There are 11 hidden switches. A switch that is on adds its own fixed numbers to the row, and there is some noise. The rows also spread widely along 13 directions, which tell nothing about the answers.
In the rows, 128 means zero.
Some rows, each with its switches (1 for on, 0 for off) after it:
[179 169 117 145 158 101 127 113  94  89 142 133 131 176 132 109 149 173
 148 114  96 132  95 132 115 106 132 169  92 138 171 114 137 147 163 135
 151]	1 1 0 1 1 1 1 0 1 1 0
[130 149 136 149 117 129 120  84 129 114  90 164  91 154 174 147  82  75
 158 149  92 123 141 138 159 115 137 153 125 118 170 130 136 114  83 158
 138]	1 1 0 0 1 1 0 1 0 1 1
[ 80 143 100 119 128 110 138 124 134  79 180 131 114  94 106  87 118 169
 145 171 109 139 158 141 163 120 131 159  71 123 131 126 168 118 118 124
 119]	1 1 0 1 1 1 1 1 0 0 1
[141 120 158 153 130  83 193 110 168 124 119 134 135  76 197  94 115  57
 117 147 136  88 163 148 161 140 159 173 149 154 115 148 133  94 159 161
 137]	1 0 1 0 0 1 1 0 1 0 0
[157 169 125 124 169 153  68 119  94 134 126 144 140 194 114 127 142 117
 131 137 114 136  88 120 158 129  93 125  93 107 146 133 121 148  90 114
 114]	1 1 1 1 0 0 1 0 0 1 0
[117 179 123 176 144 133 118  92 143 116 109 137 127 165 134 134  94  96
 156 158  85 135 106 159 175 137 139 147 102 165 142 149 141 119  93 160
 142]	1 1 0 0 0 0 1 0 1 1 0
[188 123 115 129 139 210 125 125  96 125 184  83 177 108 166  84 186 113
 139 185 145  94 114 126 168 107 166 151  70  82 156 147 138 133 104 125
 153]	1 1 1 1 1 0 1 0 1 1 0
[129 151  85 141 104 149 162 126 147 109 178 100 151 103 122  83 114 111
 183 139 142 115 144 170 135 131 140 153  87 123 162 122 125 118 131 139
 114]	1 1 0 1 0 1 0 0 1 0 0
[158 145 134 157 120 144 132 114 131  97 119 130 166 150 155 106 100  61
 181 113 113 136 122 142 123 124 121 139 139 134 144 126 102  91 138 156
 105]	1 1 0 1 0 1 1 0 0 1 0
[161 120 197 157 100 112 141 100 138  70 100 153  97 142 178 126 108  83
 166 110  72 130 125 141 152  99 170 153 118 136 189 125 132 118 112 165
 134]	0 0 1 0 0 0 1 0 1 0 0
[144 113 115 140 101 121 126 130 143 137 119 121 151 151 179 124 133  97
 150 150 138 115 138 119 130 100 136  95 130 122 156 191 111 117 103 154
 159]	0 1 0 1 0 1 1 0 0 1 1
[153 139 144 169 125  92 162 119 156 130 117 137 119 128 133 125 111  88
 141 100 114 129 142 130 164 175 120 147 138 139 134 147 102 137 149 166
 110]	0 1 1 0 0 0 0 0 1 0 0
[117 168  85 158 141 116 129 113 147 122 135 137 118 162 127 147  82 102
 121 147 102 114 134 147 169 158 113 147 112 133 124 148 141 131 106 152
 126]	0 1 1 1 1 0 1 1 1 0 1
[159 157  90 153 169 162 138  89 101  61 154 130 154 130 156 120 128  84
 139 166 119 145 120 122 171 126 151 186 102 128 148 133 157 101 115 143
 151]	1 1 0 1 0 1 1 0 0 0 0
[117 156 111 146  81 115 117 151 161 143 113 130 141 153 140 119  94 106
 127 134 123  78 141 176 115 122 124 105 121 152 149 158 131 118 102 136
 131]	1 0 1 1 0 1 1 0 1 0 0
[138 128 126 131 168 148 132  99 105  99 153 125 140 144 155  98 133 117
 138 188 108 120 134 146 159 107 137 152  86  98  89 161 136 107 127 161
 120]	1 1 1 1 0 1 1 0 0 0 1
[178 156 133 188  73 110 120 138 126 130  64 142 124 182 141 163 111 123
 126  85  90 103 152 126 115 165 116 128 135 141 153 162 119 141 153 169
 127]	0 1 0 1 1 1 1 0 0 0 0
[178 159  75 183 112 103 216  82 171 146 111 121 112 170 185 140 105  82
 172 127 141  74 146 185 120 116 178 158 119 136 163 157 105 147 156 211
 173]	1 0 1 1 0 1 0 0 1 0 0
[111 130  76 110 101  88 141 156 171 144 156 121 130 122 128 108 126 138
 125 132 159  95 159 140 120 105 126 104 112 126 160 155 128 131 106 121
 143]	1 0 1 1 0 0 1 0 0 1 0
[129 138  75 102 137 126 120 116 147 182 133 119 136 204 157 124  99 110
 143 166 144  61 144 175  90  81 105  99 114  94 105 175 104 113 111 155
 126]	1 1 1 1 0 0 1 0 0 1 1
[149 171  71 192 123 152 151  96 128  94 113 121 124 160 133 159  83  97
 144 127  88 124 144 161 146 157 138 163 105 131 143 142 131 121 129 186
 129]	0 0 0 1 1 1 0 0 0 0 0
[118 158 134 152 108  81 155 136 172 129 131 134 130 126 138  99  97 105
 148 116 125 107 132 170 121 126 122 132 135 171 139 126 119 114 149 137
 112]	0 0 1 1 0 1 0 1 0 0 1
[120 183  91 167 130 131 117 123 141 136 116 140 123 161  98 132  85 104
 134 131 110 111 140 167 138 167 104 140 113 149 123 136 128 117 121 149
 102]	1 1 1 0 0 1 0 0 0 0 0
[139 100 109 124 102 144 109 168 120 110 169  92 169 144 118  99 138 163
 122 146 114  98 152 137 102 100 122  80 115 109 114 188 116 100 121 142
 116]	0 1 1 1 0 0 0 0 0 0 0
[134 142  60 145  89 131 142 136 145  90 167 111 138 137 145 123 107 124
 162 142 129 116 140 144 120 103 154 135 100 131 198 146 143 119 102 137
 166]	0 1 0 1 1 1 1 0 1 0 1
[123 142 130 154 121 117 151 109 147 115 141 119 131 163 151 106 101 124
 164 163  92 104 128 184 134  95 153 130 107 141 117 163 122 112 125 177
 131]	1 1 1 1 0 0 0 0 1 0 1
[165 152  93 140 135 190 116 134 112  90 170 114 179 102 116 106 110  55
 147 115 140 134 131 121 160 177  92 162 108  98 158 105 125 108 117 113
  90]	0 1 0 1 0 1 1 1 1 0 0
[127 126 124  99 139 109 123 117 127 104 166 135 115 152 139  92 137 137
 166 145 128 131 115 135 141  87 127 124  84 100 175 132 129 143 104 121
 127]	0 1 1 1 0 1 1 0 1 0 0
[144 165 115 164 147 118 109 128 119  82 130 147 136 138 121 148  99  92
 113 110  94 157 110 101 175 170 113 160 144 160 169 129 140 116 102 121
 132]	0 1 0 0 1 0 0 0 1 0 0
[127 129 105 142  92  99 138 124 141  95 126 135 117 134 160 129 110 121
 129 140 113 109 159 133 135 116 143 136 112 132 175 162 155 120 104 143
 160]	0 1 0 1 0 1 1 0 1 0 0

New rows, each followed by its switches (1 for on, 0 for off):
[130 161 129 150 107 133 138 117 151 124 126 127 138 123 156 120  99  76
 147 133 121 107 126 150 159 144 134 158 118 146 166 122 142 119 116 125
 119]	0 1 0 1 1 0 1 0 1 0 0
[201 161 175 191 122 150 104 126  97  90  97 136 128 159 151 149 129 111
 114 116  59 115 103 135 152 143 151 166 107 148 158 135 142 128 129 154
 142]	0 0 1 0 1 0 1 0 1 0 1
[142 210 112 162 154 175 122 100 112 112 132 122 137 163 114 106  93 111
 148 140  88  93 106 211 123 138 125 190  71 141 116  80 153 109 154 139
  83]	1 0 1 1 1 1 1 0 0 0 0
[145 151  96 132  93 154  99 152 125 146 136 114 130 166 111 126 110 129
 143 114 119  88 134 163 115 132 100 103  93  95 163 138 109 146 102 129
 101]	0 0 1 1 1 1 0 0 1 0 0
[174 134 131 138 146 126 139 125 108 110 140 130 142 118 150 115 139 109
  95 136 119 100 149 122 157 151 125 173 112 106 121 142 144 125 146 136
 125]	1 1 1 1 0 0 1 0 1 0 0
[137 182  67 168 169 116 123 118 127 113 142 121 163 167 134 133  87  93
 124 134 108 132 102 144 135 150 101 151 140 162 129 141 125 102 129 137
 135]	0 1 0 1 1 1 0 0 1 1 1
[132 137 103 158  95 103 142 147 151 125 141  96 165 159 129  94 107 146
 159 117 109 102 136 172  81 113 118  98 127 156 131 170 105 105 154 160
 124]	0 1 0 1 0 1 0 0 1 1 0
[128 174  98 141 160 200 104  75 104  96 162 112 121 168 118 106 104 113
 205 165  87 143  86 179 157 106 133 160  50 102 176  99 135 124  84 141
 110]	0 1 0 0 1 1 0 0 1 1 0
[180 132 119 151 176 105 144 135 101  96 151 102 180 143 125 104 149 160
 105 121 100 126 125 126 111 125 111 138 133 136  78 166 107 104 190 163
 121]	1 0 0 1 0 0 0 0 0 1 0
[104 148 119 136 116  49 122 132 154 140  91 150 117 171 147 144  99 145
  89 133 108  92 151 137 116 126 107 115 146 171 117 180 147 114 132 135
 141]	0 1 0 1 0 0 1 0 0 0 0
[120 155 119 131 143 100 127 107 140 142 126 137  98 151 143 124  98 121
 118 142 101  93 134 159 142 128 119 154 111 130 144 125 146 125 113 127
 124]	0 1 1 0 1 0 0 0 1 1 0
[161 138 205 182 121 129 142  76 126 152  74 140  73 191 112 119 143 158
 215 120  56 139 128 170 178 142 131 118  45  79 112 162  73 204 149 240
  90]	1 0 1 0 0 1 1 1 1 1 0
[116 141  88 139 107 163 131 116 125  90 155 116 117 143  86 114  99 156
 182 137  94 130 160 170 136 120 117 123  61  82 135 139 120 132 110 173
  92]	1 0 0 1 0 1 0 1 0 0 0
[132 159 174 149 101  68  82 150 130 119  87 171  96 165 128 129  98 129
 123  89  74 129 119 132 127 140  98 134 130 158 175 115 136 132 118 113
 115]	0 1 1 0 1 1 1 0 1 1 1
[159 160 111 187 101 153 149 114 140  98 130 120 155 152 158 115 100  69
 170 137 110 113 120 166 139 127 164 146 123 153 168 143 123 110 116 167
 144]	1 1 1 1 0 1 0 0 1 0 0
[145 137 136 146  82 135 122 156 115  67 150 123 143  75 147  96 112 119
 121 121  91 114 149 145 127 120 139 170 109 132 182 102 165  92 117 107
 129]	1 0 0 1 1 1 0 0 1 1 1
[165 142  92 163 177 116 150 115 114  80 153 111 148 146 147 129 112 128
  79 151  86  97 132 151 124 122 145 166 128 156 102 163 150  85 151 163
 156]	0 0 1 0 0 0 0 0 1 0 0
[135 178 131 146 154 141 161  83 120  79 146 126 129 131 170  86  90 105
 140 160  87  80 119 213 109  88 164 210  99 156 126  76 172  72 162 136
 111]	1 0 1 1 1 1 0 0 0 0 0
[129 172  86 175 177 103 135 115 116 132 130 132 131 171 113 134 123 155
  99 168  95 125 132 142 164 163 116 148 109 143  66 184 132 136 150 176
 132]	1 1 1 1 1 1 0 0 0 0 1
[145 183  66 153 124 166  97 141 130 113 150 116 177 162 125 130  97  81
 143 131 135 115 100 137 134 143 111 130 127 154 175 129 134 112  95 111
 137]	0 1 0 1 1 1 1 1 1 0 0
[121 137  85 126 137 161 140 107 152 135 167 110 138 117 163  97 111  64
 165 171 151 105 129 151 160 119 142 144 102 110 167 130 130 111  86 127
 135]	0 1 1 0 1 1 1 0 1 1 0
[175 142 135 154 144 202 103 108 101 130 142 114 154 169 142 116 157  91
 178 159 120 138  90 120 196 140 132 115  81  85 152 159 100 165  90 158
 121]	0 1 1 1 1 1 1 1 1 0 0
[ 78 164  86 149 148  73 157  94 163 115 128 135 108 189 112 124  90 164
 178 151  97 141 126 174 139 107 131 117  95 152 105 167 114 137 137 192
 124]	1 0 0 1 1 1 1 0 0 0 0
[164 121 143 150 157 111 161  97 120  78 149 136 132 154 166 103 122 103
 174 136  99 144 113 127 148 104 159 152 134 127 142 144 104 112 144 180
 135]	1 1 1 0 1 1 0 0 1 0 0
[136 145 109 146 157 140 134  91 121  71 144 134 106 162 130 132  95 118
 146 152  74 125 132 164 152 108 148 162  82 113 131 136 142 113 107 177
 129]	1 0 1 0 0 0 1 0 1 0 0
[144 155 169 174 113 157 118 108 123 127 110 115 127 169 138 103 127 134
 181 143  70 120 106 185 140 111 142 128  69 125 126 138 115 137 136 174
 103]	0 0 1 1 1 1 1 0 0 1 1
[159 174 145 169 161 173  73 133  77  87 151 121 144 154  77 107 131 158
 128 137  52 146  96 153 157 150 108 158  67 126 120 121 142 122 119 134
  99]	1 1 1 0 0 0 0 0 1 1 1
[123 103 142 142  84  98 155 129 151 114 111 145 102 120 141 121 111 109
 150 119 112 126 181 133 158 133 130 112 119  96 140 165 105 138 114 176
 106]	1 0 1 1 0 1 0 0 0 0 0
[131 158 141 157 141  95 110 134 117  86 126 143 126 160 106 110 116 152
 136 109  69 153 109 140 145 137 113 136 102 143 137 128 129 138 132 146
 110]	1 0 1 1 1 1 1 0 1 1 0
[138 157 171 176 142 126  71 137  73  56 126 141 124 178  82 117 137 199
 121 127  20 169 100 128 163 149 114 136  70 139 120 146 151 143 129 147
 102]	0 1 1 1 1 1 1 0 1 0 0
[154 141 124 139 147 176 117 118  93 125 160  99 136 143 115  97 173 169
 146 168 110 120 114 147 161 117 139 127  51  91 127 152 124 158 122 147
 117]	0 0 1 1 1 1 0 0 0 0 0
[164 157 132 134 163 135 116 120  99  88 167 125 141 159 127 105 138 135
 143 126  99 138  83 132 148 117 129 157 102 129 161 112 131 133 129 119
 121]	0 1 1 1 1 0 0 0 1 0 0
[157 120 135 147  95 145 143 127 143  73 147 123 135 148 150 110 102 102
 188 124  99 118 134 163 103  71 170 127 112 126 165 136 111  90 121 175
 130]	1 0 1 0 0 0 1 0 0 0 1
[142 153 131 186 108 119 161 101 152 147  80 132 134 133 156 126 106  78
 147 131 112 110 163 153 158 175 123 154 119 134 107 160 117 124 155 185
 112]	1 1 0 1 0 1 1 0 0 1 0
[145 152 106 103 182  97 116  99 113 124 143 149 113 170 140 116 121 116
 123 132 125 116 116 129 140 122  87 152 104  96 145 114 135 142 123 116
 120]	0 1 1 1 0 1 1 1 1 1 0
[ 91 122 179 144 104 147 107 116 134 119 122 123 131 157 129  89 110 124
 178 167  78 131 128 174 157 109 126  90  89 119 103 168 113 113 100 164
  76]	0 1 1 1 0 1 0 0 0 0 0
[160 138  95 160 113 163 143 114 135  97 133 127 156 138 173 131  73  43
 161 137 123 105 148 143 124 122 141 152 159 129 149 139 115  69 117 166
 132]	1 1 0 0 1 1 0 1 0 0 1
[145 156 120 153 106 110 143 135 162 176 120 121 148 124 157 106 123  85
 155 135 155  99 129 147 138 138 126 127 133 155 159 155 105 127 122 135
 147]	1 1 0 0 0 1 0 0 1 1 1
[142 144  78 127 122 144  93 133 116 137 115 131 148 177 129 139  96 103
 125 130 122 101 155 136 109 134  80 114 120  94 125 159 116 111 107 142
 109]	1 1 0 1 0 1 1 0 0 1 0
[190 176 126 164 162 137 120  96  85 106 106 149 124 192 145 139 116 124
 110 137  80  91 131 158 118 134 118 184 100 118 104 127 147 120 165 165
 122]	1 1 1 1 0 1 1 1 0 0 1
[160 101 145 132  85  99 160 140 157  97 136 134 142 123 182 112 101  63
 154  92 129 112 148 115 126 120 138 132 167 121 176 135 106 105 134 144
 119]	0 1 1 1 1 0 1 0 1 0 0
